The rows of a group lie close to one hidden flat surface of 13 dimensions, which may be shifted away from zero. Surfaces can cross.
In the rows, zero is written as 128.
Some rows, each with its group after it:
[135 128 124  67  84 130 145 167 159 150 101 190 117 135 107 109 110 110]
Q_678
[115 112 130  93 173 136 133 168  84 160 113 182 139  92  89 167 135  70]
Q_706
[147 104 140  99 139 111 139 112 176 153  93 197 144 163 126 146 131  97]
Q_678
[127 121 105 161 100 101 169 162 123 169 141 117 104  91 130 150 115 210]
Q_706
[ 92 111 160 123 161  79 143 105 123 101 125 165  89  73 114 176 135 175]
Q_332
[140 121 142 132 111 156 132 136 204 129  96 125 123  52 108 112  95 123]
Q_706
[115 162 109 132 133 175 122  87 183  94 114 123 151  92 143 176 170  95]
Q_332
[168 116 107 136 128 154 101 150 102 149  97  83 144  98 111 115 118  81]
Q_332
[154 136 144 151 156  80 136  80 109 116 166 104 140 148 103 158 144 140]
Q_164
[131 145 101 151 155 158 144  71  93 121 133  97 110 131 133 129 172 185]
Q_164
[105 137 196 110  80 134 133 167 150 106  98 123 109 175 120 159 135 139]
Q_332
[131 127 107 151 127 132 151 115  97 163 164 144 154  95 134 177  78 106]
Q_678
[181  95 112 147 126 134 158 124 170 184 109 151 112 149 142 117  81 101]
Q_706
[156 106 195 113 182 103  75 171 147 135  43 176 160 144 150 181 147 101]
Q_164
[149 103 121 106 140  98 141  85 161  57 131 115 123 123 166  92 175 153]
Q_678
[196 125 103 105 131 171 139 117 163 135 127 142 127 113 130 147  89  69]
Q_678
[ 84  83 159 123 136  69 133 104  95  88 167 188 152 120 142 142  92 110]
Q_678
[ 68 120 122 118 168 110 147 141  91 111 112 177 136  83  95 171 173 124]
Q_706
[130 125 169 100 125  94 142 134  93 175 151 144 153  98  65 132  87 114]
Q_164
[118  99 115 114  74 103 115 128 116 117  73 122 116 194 139 206 192  95]
Q_332
[116 105 146 127  84  89 112 135  90 161  95 157 118 166 155 173  87 150]
Q_706
[175 103 143  89 112 139 147 143 171  63  38 139 125  45 123 124 138 144]
Q_164
[134 129 116 129 119 148 157 122 164 132 105 150 149 110 111  87 114 105]
Q_332
[ 99 108 186 137 135 110 162 129 104  99 126  70 125 126 122 115 165 144]
Q_332
[101 149 162 114 123 140 110 144  93 100 136  85 106 198 137 127 184 155]
Q_332
[130  75 156 117 163  75 121 105 166 136  82 189 109  99 141 170 117 111]
Q_164
[131  78 133 102 137 149  55 184 127 178  99 163 161  91 169 154 147 155]
Q_164
[ 86 156 156 114 154 161 184 167 131 114 125 149 137  91 118 103 143 132]
Q_332
[121  75 148 119 113  97 203 132 171 103  90 166 147 123 114  98 142 108]
Q_332
[104 114 136 116 167 123 120 104  81 132  69 115  92  95 133 158 171 144]
Q_332
[ 31 165 146 118 126 159 138  77 140 100 137 137 120  82 163 147 144 138]
Q_706
[ 85 129 128 130 103  89 148 169 132 137 111 143 123 105 119 128 147 159]
Q_678
[ 82 150 104 154 136 150 157 102  47 139 130  78 137  91 126  76 116 110]
Q_706
[119 116  94 134 151  87 130  60 111  73 162 144 108 120 127 176 165 158]
Q_678
[144 131 103 127 123 164 150 118 133 151  97 117  95  85 124 167 130 143]
Q_706
[114 130 113 155 175 165 152  83 123 116 121 112 185  94 145 132 169  80]
Q_706
[ 84 116 142 116 108  93 170 133 106 130 104 136 106 129 177 156 153 167]
Q_678
[168  93 114 130  97 100  71 105 108 158 169 130 132 168 109 138 106 172]
Q_164
[159 154 136 100 121 148  76 198 102 132 122 126 103 166 140 139 131 183]
Q_164
[117 129 121 122 154  96 165 134 165 136 166 154 156 118 169 163 184 152]
Q_678
[116 102 107 126 119  96 134 130 129  59 166 159 146 109  93  61 102 114]
Q_678
[ 48 172 145 131 110 147 134 138 105 143 151 126 129 129 114 132 141 147]
Q_332
[153 115 125 134 132 135  64 128 111 156 148 104 147 140 148 139 138 157]
Q_164
[147 115  62 116 155 134 116 189  72 114 144 150 116 142 103 148 156 101]
Q_332
[122 135 116 179 180 132 130 121 134 155  86 181 107 155 135 147 105 109]
Q_164
[165  93 145 159 195 126 127  94 195 150 124 133 150 121 119 111 154 127]
Q_706
[ 85 157  95 119  79 165 154 153  68 144 123 150 123 117 118 134  87 112]
Q_678
[159 140 146 148  92 147 116 156 147 108 122  96 155 191 154 168 140 123]
Q_332
[153 107 136  91  94  88 173  97 186 138 121 146 101 173 151 111 151 170]
Q_678
[127 152 135 159  95  91 163  99 123  85 169 108 121 159 138  92  96 191]
Q_164
[ 76 111 171 186 118 104 162 116 129 133 119  71 124 102 115  72  87 116]
Q_678
[178 131  81 132 103 139 107 160 109 103 135 139 148 162 140 117  99 123]
Q_678
[162  68 112 146 157 156  80 113 125 157  87 153 146 109  98 108 141 156]
Q_164
[144 137  97 145 136 141 128 152 136 155 145 127  92  88  41 108 114 158]
Q_706
[127  84 174 134  99  79  89 119 113 127 171 126 200 137 150 143  88 118]
Q_706
[102 147 160 109 102 135  73 139 125 166 134 106 156 164 173 114 123 127]
Q_332
[116 122 116 165 151 109 171  97 117 115 136  55 113  74 164  91 164 180]
Q_706
[114  97 168  93 176 159  57 155 133 141  86 156 120 117 162  99 151 173]
Q_164
[135 128 152 128 154 129 102 158  61 239 126 109 113 119 103 135  92 145]
Q_706
[136 136 215 105 141  92 145  90 120 130  73 127 175 121 123 140 120 100]
Q_164

New rows, each followed by its group:
[117 110 165 161 119  73 135 113 139 118 102 159 188 150 182 145 112 146]
Q_164
[135 111 145  93 126 139 134  91 112  80 122 111 110 114 196 127 112 116]
Q_678
[155 133 137 160 120 166  88 108 152 118  29  85 130 105 118 104 128 130]
Q_706
[113 152 119 164  99 175 173 114 120 156 105  84 161 128 135 107 131 125]
Q_332
[ 90 114  80 163 109  95  70  48  95 156 155  87 148 112  95 139 147  95]
Q_332
[132  96  99 132  69  83 146 106 107 164  94 158 142 239 168 127 150 152]
Q_332
[147 123 104 156  80 122 167 169 128 126 160 144 169 212 154 149 126 148]
Q_332
[106 117 177 141 130 121 157 189 144 126 125 104 155 126 199  95 116 100]
Q_678
[120 106 122 140 163 118 141  95 143  92 134 140 189  58  95  50 115  92]
Q_678
[ 94 129 146 145 137 119 113 138 213  97 114 180 149 103 107 133 147 146]
Q_706
[138 130 136 109 118 161  87 153 160 137 109 156 136 159 144 119  97  73]
Q_706
[174 142 170 141 168 163 137 165 125 106  87 123 121 113 159 165 121 166]
Q_332
[121 160 136  97 171 162  50 172  92 115 125 107 102 105 132 172 159 118]
Q_332
[151 118 103 170 148 141  95 157 131 165 120 102 102 104 171 142 112 166]
Q_164
[133 143 118 179 125 101 126 117  94 158 186 104 122 165 122 114  88 183]
Q_164
[131 166 100 177 155 144 135 174 141  89 161 167 165 175 106 106 127 133]
Q_164
[131 123 101 130 100 115 133 117 128 140 115 168 142 208 169 155 154 151]
Q_332
[106 123 118  97 117 148 120 108 106 120 129 169 143 147 137 128 159 165]
Q_164
[159 144 139 135 119  92 161 154 138 100  88 117  75 100 141 160 111 169]
Q_164
[152 123  74  73  78 148 128  77 137 102 115 152  89 124 136 170 149 147]
Q_164
[123 113 169 114 140 106 128  59 161 128 160 110  69 117 140 175 115 116]
Q_678
[132 114  95 118 114 127 154  63  66 107  92 133 153 104 160 101 132 156]
Q_678
[184 113  99  83 108 136 133  99 137 101 155 125  90  59 128 137  77 125]
Q_678
[174 126 122  49 129 136  81 123 157  98 147 173 161 152 145  87 132 101]
Q_678
[186  80  84 162 122 117 154  81 154 103 127 133 138 146 128 148 134 123]
Q_706
[147 103 132 100 162 102 102 154 131 143 178 153 129 166 144 117 126  97]
Q_706
[103 139 191 139 112 150 102  98 134 130  61  92 133 142 118 170 144 107]
Q_332
[139 131 127 113 124 168 145 180 105 120  98  95 140 168 144 121 170  94]
Q_332
[142 118 129 153 163 123 138 131 126 155  81  89 118 107 141  76 142 143]
Q_706
[192 146 109 113 150 167 123  84 162 138 101  94 123 114 161 149 160 124]
Q_678
[ 98 165 155 102 139 159 126 118 152 149 217  82 141  83 148 103 110  94]
Q_678
[139 162  93 140 143 165 125 121 110 113 111 137 107 136 128 190 159 151]
Q_332
[129 131 193 132 159 108 135 176 116 113  61 141 113 120 157 123 126 194]
Q_164
[124  85 149 177 151  83 140 147 113 197  74 168 166 140 115 120 106 127]
Q_706
[146  95 141 130 169  99 160 137 179 129 140 105 101  91 167  58 131 134]
Q_706
[ 96 119 132 109 138  96 143 108 165 106 141 166 116 110  89 122 145 116]
Q_678
[ 79 129  98 166  77 118 135  66 130 163 114 136 139 111  74 159 114 105]
Q_332
[171 121 141 134 125 159 138 143 155 102 109 102 135 185 201 111 115  84]
Q_678
[ 89  94 163 112 192  81 139  95 135 150  95 208 163 131 176 121 163 135]
Q_332
[160  77 121 167 108 101 180  72 200 137  75 154  95  96 116 147 104 170]
Q_706
[123 148 161  76 131 137 140 145  92 145 101 144 114 114 112 155 138 147]
Q_164
[129 114 150 145 123 120 130 116  67 148  68  92 120  85 202 187  96 136]
Q_678
[126 122 107 144  94 109  98 157 129 120 117 178 126 170  81 129 101 136]
Q_706
[ 71 137 100 108 137 144 137 107 129 128 174 183 149 117 140 137 151 110]
Q_164
[133  69 142 147 158  74 121 118 152 121 145 150 146  82 119 128 131 164]
Q_164
[139 123 184  97 181 114  94 154 147  98 139 127 170  94 124 121 166 129]
Q_164
[102  98 121 141 176  84 162 129 124 121 132 167 143 134 151 124 155 111]
Q_706
[ 57 114 149 135 118  95 160  92 135 125 171 155 133 116 164  93  90 126]
Q_706
[124 130 117 118 113 148 150 146 127 137  98 140 109  85  90 114 108 123]
Q_332
[ 66 146 151 141 164 158 123  84 114 160  97 116 159 102 115 103 147  93]
Q_332
[153 115 187 119 103  95  76 125 180  98  73 133 123 153 184  84  73 136]
Q_164
[ 72 158 135 144 115 127 113 123 146  76  96 112  98  92 109  83 140 172]
Q_706
[149 179 188 106 138 129 106 104 116 127  98 126 124 206 108 116 111 108]
Q_164
[132 137 144 129 103 121 124  75 154 121  82 124 105 136 175  97  81 127]
Q_164
